Each new row is followed by its nearest point in the smallest flat space through zero that holds the last named rows.
In the rows, zero is written as 128.

q200, 3 rows:
[[128 105  86 105 126 114 113 110 164 126 113 129 152]
 [131 131 134 118 133 109 114 138 136 157 124 111 126]
 [ 96 112 133 140 150 125 143 158 158 130 126 117 165]]
New rows:
[170 134 126 123 143 148 145 129 164 139 141 136 116]  [131 128 125 125 126 126 125 125 128 129 127 128 126]
[153  92 111 133 144 124 104  92 160 129 111 111 112]  [138 118 101 107 122 115 111 110 145 133 118 128 133]
[ 76 130 124 109 117 163  95 119 118 138 170  99 143]  [124 126 130 130 131 127 130 133 132 130 128 125 133]

q938 (3 x 13):
[[120 127 150 123 126 130 143  83 108 145 108 156  81]
 [ 86 136 102 151  94 138 137 106  97 142 106 130 102]
 [124 120  97 111 139 146 139  92 128 155 144  65  86]]
New rows:
[112 141  96 138 124 115 131 121 163 150 120 159 102]  [116 130 125 134 119 130 132 118 118 133 119 134 117]
[122 125 123 126 173 113 111 137 123 127 101 152 117]  [134 128 143 126 131 124 129 126 128 126 124 145 127]
[ 88 139 122 130 138 140 150 139 157 132 172 126 118]  [126 127 115 127 128 132 127 129 130 131 134 110 128]
[141 138 134 167 128  84 137 131 125 116 124 109  80]  [124 128 128 127 127 130 132 117 123 133 125 128 116]
[148 126 133 126 127 119 123 149 128 124  94 131 133]  [132 129 136 130 128 123 125 137 130 121 126 141 139]
[129 138 176 124 109 131 140 144 137 117 142 139 126]  [137 128 147 126 133 121 126 133 131 121 125 150 135]

q204, 3 rows:
[[143 165 116  84  64 154  98 134 147  98 150 164 132]
 [144 162 100  94 107 115 136 115 130 162 143 117 109]
 [159 156 149 109  78 168 103 111 114 137 109 149 137]]
New rows:
[176  93  93 104  95 100 135 138 105  96  79 111 125]  [132 134 127 123 121 131 126 125 127 132 128 129 127]
[ 85 125 144 120 121 148 129 159 120 106 122 112 132]  [120 117 134 136 131 133 122 137 133 106 129 137 136]
[153 140 121 153 127 142 132 131 130 121 126 125 138]  [131 128 134 130 125 134 125 126 125 127 123 131 131]
[106 177 103 131 140 158 145 126 101 154 106 109 127]  [140 138 127 124 127 125 135 114 117 158 120 116 121]
[114 137  92 124 116 113 119 134 115 149 148 144 110]  [129 141 108 111 122 115 133 128 136 135 144 123 118]

q222:
[[147 148 115 120 151 101 117  98 151 134  95 113 106]
 [164 114 176 144 136  85 147 141 122  84 105 110 103]
 [128 112 122 105 147 118 134 108 159 166 124  97 130]]
New rows:
[126 105 122  98 155 125 130 126 101 157 159 141 109]  [120 117 126 120 128 135 132 128 134 145 138 121 137]
[113 101 141 154 116 129 135 153 118 130 130 164 125]  [123 119 141 138 114 138 135 148 111 114 143 138 136]
[125  98 143 161 146 147 117 136 115 120 129 146 104]  [130 125 139 137 121 129 132 140 116 112 132 134 128]
[145  97 113 151 122 157 144 124 134 148 126 109  95]  [127 117 132 122 131 126 134 127 135 138 131 118 131]
[146 129 137 125 120 145 171 118 128 128 129 143 146]  [125 119 135 129 124 131 133 135 124 127 135 127 133]
[142 124  99 142 129 138 115 101 161 117 136 114 141]  [126 136 114 121 134 128 121 115 138 141 123 125 127]

q960 (3 x 13):
[[156 141  60 120 196 162 196 168 157 142 141 131 137]
 [138 132 117 158 177 196 120 133 114 162 140 117 121]
 [158 152 114 139 159 187 122 127 148 139 149 170  95]]
New rows:
[ 81 142 100 143 141 125 161  95  88 119 149 149 147]  [126 125 122 128 135 127 136 134 125 131 126 118 136]
[115 136 146  83  99 125 126  92 136 142 142 147 123]  [129 133 141 121 105 114 115 117 135 115 128 148 117]
[119 157 137 106 122 120 130 119 176 124 147 126 123]  [136 135 125 117 119 118 133 127 144 116 130 149 120]
[125 123 114 112 141 156 135 144 153 116 146 150 121]  [143 139 112 124 142 142 140 134 145 127 136 148 118]

q863:
[[144  96  77 115 139 137  97  99 131 145 116 167 108]
 [122 136  83 182 144 122 127 107 114 163 104 156  73]
 [121 163 116 110 144 168 136 127 114 130  96 145 100]]
New rows:
[154 111 124 134 109 104 157 103 133 107 113 115 135]  [130 116 130 135 123 115 125 128 132 128 138 123 136]
[160 127 140 150 157 106 158 113 139 109 101 110 121]  [123 134 132 146 127 120 135 131 125 131 129 122 124]
[160 105 136  97 150 143 130 105 152 122 143 152 100]  [138 112 111 100 132 141 111 118 132 127 124 144 130]
[140 123 137 143 133 144 120 141 127 115 123 115 151]  [128 128 138 123 125 126 130 133 130 122 133 121 137]
[108 108  96 131 158 121 155 107 127 134 156 121 149]  [132 114 121 136 126 116 122 123 131 132 134 130 129]

q5:
[[ 80 146 113 142 106  73 107 142 160 162 173 134 113]
 [157 113  99 136 141  96  82 124 145 153 175 139 146]
 [108 146 130 128 144 116 104 153 135 121 142 153 130]]
New rows:
[165 176 168 128 131 125 119 130 106 113 134 133  80]  [123 135 136 124 137 138 129 137 123 115 119 136 129]
[144 142 145 106 135 156 131 122 120 141 131 120 127]  [139 124 131 125 132 140 134 124 121 121 118 126 131]
[151 105 118 138 110 125 138 139 141 116 140 118 130]  [142 118 121 130 124 126 129 117 129 136 132 120 131]
[125 136 114 129 145 103 137 125 121 133 125 126 139]  [128 128 125 129 128 123 123 129 131 131 134 129 129]
[119  99 109 118 159 174 122 133 139 127 176 134 138]  [146 123 122 127 144 128 109 131 127 125 137 139 140]
[120 120 130 142 122 116 104 113  80 116 125 121 142]  [136 125 127 127 132 131 126 126 126 126 128 129 131]

q805:
[[131 130 120 142 139 119  63  96 170 126 124 145 115]
 [157 113 121 163 156 125 109 153 163 111 131 155  76]
 [145  90 137 112 130 143 106 111 152 163 155 140 105]]
New rows:
[132 163 153 114 111 154  94 144 118 118 148 137 110]  [129 127 128 129 129 128 121 124 133 129 129 130 126]
[141 122 121 151 158 138 138 133 164  83 137 145 111]  [143 127 121 155 146 123 121 149 145 109 124 143  99]
[151 127 141 115 154 144 103 130 108 146 137 156 156]  [129 119 131 119 125 132 121 118 132 140 135 129 128]
[126 132 104 114 136 129 154  77 141  93 114 174 142]  [121 140 124 132 127 122 115 119 131 121 120 127 136]
